All groups share one centre, and each spreads out both ways along 11 directions, with some noise.
In the rows, 128 means zero.
Known rows, each followed by its group:
[168 185 123  96 140 180 134  89 108 100 119  98 106 129 138  98  99 153
  95]
Tebak
[142 139 156 102 109 152 113 105  42 131 129 107 121 132 141 159 141 122
 156]
dat
[158 182  83  99 180 106 133 122  99 129  98  88  66 166 125 106 113 114
 133]
dovon
[ 97 102  86 135  69 138  79 164 109 189 199 127 106 172 154 178 153 144
 116]
dovon
[128 195 123 121 164 100 154 139 128 133 114 171 144 132 120 122 137 110
  96]
Rakog
[104 188 150 111  70 122 112 167 166 156 139 133  87  94 114 114 123 171
 136]
dat
[127  96 144 139 153 118 116 155 102 167 114 109 117 140 107 113 116 149
 112]
dovon
[129  67 160 116 118  92 173 154  77 124  69 110 110 133 131 160 104 122
 140]
dovon
[ 50 110 145 136 128 141 128 143 151 129 134 102 107 161 111 154  93 128
 156]
dat
[138 114 134 161 197  56 112 121 143 134 129 142 178 109  92 118 161 122
 173]
Rakog
[160 107  92 146 166 102 134 109 141 148 153 134 163 132 118  89 132 158
  88]
dat
[125 136  69 100 103 139 117 103 142 112 167  87  80 148 128 123 119 111
 155]
dovon
[105  93  80 165 188 110 118 121 148 162 129  69 123 179 106 117  92 169
 133]
dovon
[139 115 116 110  87 100 141 156 105 125 115 150  99 117 146 152 151  86
 138]
dat
[202 119 129 114 183 131 126  97  82 143 103 108 142 120  97  62 117 125
  97]
Tebak
[130 141 141 151 111 100 185 139 175 113  58 170 178  87 164 151 133 134
 145]
Rakog
[105  96 171 126 111  87  96 185 153  92 118 109  62  99  96 163 132 119
 189]
dat
[129 142 138 119 145 100  63 152 142 133 160 104  74 116  80 105 150 145
 155]
dovon
[135 175  78 121 148 139 133  97 154 175 152 126 132 148 113  63 113 123
 114]
Tebak
[125 121 126 128  78 113 132 158 152 181 117 129 106  99 119 104 124 134
 137]
Rakog
[112 156 150 105 152 151 122  92 118  74 209 176 167 135 111 140 157  80
 110]
Rakog
[128 165 117 130  86 116 171 133 183 118 134 157 150 101 148 122 118 205
  75]
dat
[106 132 141 135  92 136 149  96 116 106 155 143 181 120 161 184 140 157
 150]
Rakog
[128 183 101 123 156  97 145 134 111 187  98 157 130 152 129 108 141  84
 124]
Tebak
[176 120 135 118 111 126 120 112 121  85 144 152 148  88 131 127 166  92
 144]
dat
[ 60 128 198 111  85 144 186 135 111 145 114 110 130 130 128 143  80 207
 107]
Rakog
[126 175  94 138 109 104 183 138 171 108  95 170 150 127 178 151 124 155
  87]
dat
[141 126  84 156 122 123 111 101 179 152 159 130 174 112 131 116 138 145
 150]
dovon
[107 197 173 122 157 155 123 102 145  76 142 155 161 120 131 141 142 160
 128]
dovon
[112  77 157 138 154  99 163 109 141  92 122 125 167 113 114 128 116 157
 132]
dat
[110 151 130 125  82 153 105 112  65 174 182 144 167 149 163 167 168 153
 127]
dovon
[118 156  87 120 131 104 120 151 102 154 138 119  89 173 142 151 134 121
 116]
Rakog
[ 59 138 150 128 143 173 150 112 190  98 154 131 135 143 109 115  83 138
 107]
Tebak
[117  44 127 163 138 141 136 152 146  81 120 103 129 149 137 165  88 174
  82]
Tebak
[132 126 142 150 161 153  92 176 160 163 112 129 116 128  98  86 106 141
  71]
Rakog
[130 167  91 134 104  90 102 103 110 173 152  90 133 122 141 146 157 208
 191]
Rakog
[171 161  73 125 127  95 159  82 105 119  95 109 143 126 173 146 140 149
 170]
Tebak
[ 59 139 135 106  82 130 113 171 128 160 162 105  54 157 110 146 114 137
 133]
Tebak
[149 112 103 145 209  99 120  99 131 119 124 122 139 147 107 104 142  72
 165]
Tebak
[171 147  96 112 152  83 145  92 140  90 106 120 122 106 121 106 148  79
 192]
dovon
[ 94 109 103 112 147 128 162  56 106  82 161  85 137 170 141 158 112 138
 173]
Rakog
[117  79  81 161 180 101 131 154 193 130 105 105 102 154  97 108  94 105
 119]
dovon
[ 98  91 141  98 125 104 174 134  91 163 118  84  90 147 100 104  87 145
 124]
Tebak
[153  43 164 115 134 143  83 152 107  87 170 126 102 108  88 116 143  86
 109]
dat
[ 91 138 135 169 116 124 141 177 135 184 111 160 160 153 147 157 115 179
  63]
dat
[128 119  56 163 172 153 113 117 132 126 126  88 122 197 164 153  99 142
  99]
dovon
[144  83  79 134 170 115 118 106 140 117 155 107 127 150 114 106 127 106
 126]
dat
[136 123 125 157  84 114 175 162 181 159  33 126 123  89 155 116 102 160
 137]
Rakog
[170 142 107 167 216 114  79 161 131  68  79 108  98 160 153 175 134 138
 105]
Rakog
[115  49 129 140 101 119  91 191  96 174 156 126 102 153 116 152 138 119
 100]
Tebak
[144  86 174 131 155 130 124 139 157  71 100 115 121  86  91 111 107 114
 137]
dovon
[ 99 124 201 136 116 202  65 185  92 103 162 172 125 143 147 186 152 101
  69]
Tebak
[169  82  98 135 129 108 151 117 124  81  98  96 124 128 153 154 113 150
 130]
Tebak
[123  56 134 121 122 114 116 163 106 160 147 115  94 139  91 108 115  95
 116]
Tebak
[ 86 135 141 104  66 105 191 147 115 141 116 145 108 121 142 150 116 118
 131]
Rakog
[144 181 157 108 147 118  90 163  91 152  90  83  57 131 103 119 121 154
 145]
dat

New rows, each followed by its group:
[ 99  68  81 131 135 184  98 133 132 119 196 111  97 197 130 142 106  76
  82]
dat
[112  96 130 111  47  87 164 148 125 187 161 154 138 106 121 121 139 168
 112]
dat
[145 120 122 129 131 148  75 160 125 136 144  97  85 147 113 123 115 161
  90]
Tebak
[151 201 162 128 174 109 112 104 154 104  91 123 143  79 107 106 135 149
 190]
dat
[133 122  89  95 124 160 140 128 134 102 139  72  52 163 120 103  75 139
  85]
Tebak
[170 135 124 101 131 139  85 122  39 155 132  95  94 146 137 128 154  98
 155]
dat
[104 165 176  92 110  97 158 147  62 124 119 181 117 127 135 159 166  90
 131]
dovon
[140 207 106 118 138 122 142 145 127 114 127 203 150 135 158 148 162  75
  82]
Rakog
[112 108 133 134 146 112  95 184 159 115 155 164  91 137  97 125 150  70
 108]
dovon
[142 145 114 129  87 172 166 107 113 132 106 135 158 129 181 149 104 151
  95]
dovon
[165 197 103 136 142  94 150 139 117 166  77 163 150 119 152 117 149 137
 108]
dat
[ 78 144 145 167 168 101 133 131 166 185 131 184 209 127 113 123 146 115
 140]
Tebak
[124 127 163 116  98 184 120 160 106 136 152 142 118 129 122 121 109 170
  31]
dat
[110 145 139 102  63 111 154 159 122 118 119 124  86 110 143 154 120 151
 123]
dat
[122 199 128  72  66 110 160 138  97 147 116 136  74 117 144 133 135 123
 136]
dovon
[128  92 109 153  80 127 155 146 163 194 103 118 151 109 134 103  86 165
 106]
dovon
[166  99 136 143 183 123 129 152 113 136  88 111 126 136 107  96  99 148
  75]
Tebak
[ 97 215 103 141  86 135 128 152 171 164 151 189 146 128 166 150 148 147
  88]
dovon
[ 74 122 157 130 154 138  98 154 167  69 182 181 121 139 106 148 153  75
 114]
dovon
[ 92 123 108 159 182 175 113 128 166  71 121 124 127 176 147 162 104  90
 111]
dat
[134  85 113 111  77 119 167 152 131 106 109 111  85 120 134 139 102 134
 102]
Tebak
[117 123 113 156 123 165 139 116 221  52 123 140 159 106 151 144  98 135
 115]
dovon
[ 61 191 143 128 145 108 126 155 159 132 152 169 125 145 121 145 147 143
 120]
dovon
[134 165  91 138 149 156  70 128 144  58 147 117  87 156 155 175 147 106
 143]
Tebak
[ 65 115 109 145  96 141  88 160 149 200 186 110 112 159 111 132 119 152
 131]
dat
[ 88 155 165 126 101 106 165 176 104 157 109 180 145 133 144 164 127 140
  82]
Rakog
[200 188 131  87  97  90 144 160  91 151  86 165  92  86 130  95 161  87
 105]
dat
[ 94 219 146 115 137 106  86 159 167 128 135 131  75 116  99 125 149 132
 176]
Tebak
[184 146 130 101 178 126 135 111 108  83 105 105  95 126 110  89 118 131
  99]
dat
[150 117 122 108 157 159 153  90 137 104 122  95 117 130 101  67  76 138
  93]
Tebak
[ 78 111 131 151 126 137 147 143 192  97 139 114 124 143 123 149  89 202
  92]
dat
[178 168 162  98 117 131 130 144  50 149  98 183 137 102 146 128 170  62
 111]
Tebak
[117  97 137 133 156 127  69 127  96  94 180 124 120 155 127 174 173 103
 151]
dovon
[160 167 123 144  47 138 114 182 174 150  90 171 122  71 170 132 145 139
 107]
Rakog
[127 194 191  95 113 171 111 130 142  79 162 180 128  87 105 107 150 104
 107]
dovon
[148  57 127 126 116 172 140  90 133 109 130 105 132 123 124  98 110  74
 145]
Rakog
[108 189 123 100 104 169 122 106 152  75 169 133  99 134 149 148 127 133
 127]
dovon
[110  61 106 182 150 136 134 120 177  98 133 149 199 141 152 167 125 108
 119]
dovon
[173  83 128 154 165 101 107 100 145  66 144 107 167 103 123 133 147 198
 129]
dat
[113 138 111 135 123 154  89 114 140 127 173 133 143 139 136 146 147 131
 137]
Tebak
[123  82 140  89 103 101 181 141  82  99 107 127  90 138 135 148 117  86
 117]
dat
[ 91  86 137 149 122 163  99 115 122 133 174 115 152 157 135 159 126 139
 135]
dat
[132 116 167 112 110 123 202 146  95 101  46 130 124 113 147 151  93 128
 108]
dovon
[127 109 148 140 192  86  89 147  85 136 107  79  96 149 100 142 134 154
 166]
Tebak
[144 124 144 139 206 138 105 100 126  97 139 118 145 134  96 105 123 119
 124]
Rakog
[155  81  62 121  84 130 157 124 103 144 141 133 128 144 169 145 128  94
 100]
Tebak
[ 92 131 138 130 140 172  94 122 159 115 164 113 118 140 105 118 105 127
 135]
dat
[154 101 208 131 167 153  53 204  78  94 111 138  93 124  99 145 143 104
  84]
Tebak
[168 102 124 136 125 192 102  65 131 124 141  60 152 108 120  99  86 193
 138]
dovon
[ 99 164 108  99 119 170  97 135  86 186 135 112  69 179 128 122 121  31
 152]
dat
[ 97 134 180 156 143 106 121 130 152 147 132 154 191 101 109 132 144 180
 140]
dovon
[117 188 129 111  97 141 129 190 173 126 105 166  64 113 127 120 123  70
  96]
dat
[156  91 113 114 106  99 166 127 117 194 129 138 144 107 104  77 126 110
 114]
Tebak
[ 91  96 151 144 147 106 163 157 141 155 116 130 137 139 101 112  97 180
  81]
dat
[176 159  83 141 158 120 113 129 152 152  89  79 103 127 116  86 103 168
 121]
dovon
[146 210 116 102 187 115 144  98 127  96  94 112  99 139 117  98 120 129
 141]
dovon
[162 193  92 142 137 141 163  81 152 145  88 126 181 118 158 106 107 165
 117]
dovon
[ 95 139 190 156 140 128 115 125 166  86 123 142 174  94 126 161 135 183
 151]
Tebak
[125 194 104  94  77 205 107 104 133 137 193 155 118 135 144 109 138  95
  92]
Tebak
[164 113 149 107  66 156 136 130 134 129  90 121 101  66 134  92 121 110
 144]
Rakog
[113  72 101 151  72 134  94 197 155 169 126 108  71 136 135 135 114 138
 117]
Rakog
[177 110 135 116 127 152 148 125 114 104 102  94 110 109 111  88  88 174
  74]
Tebak
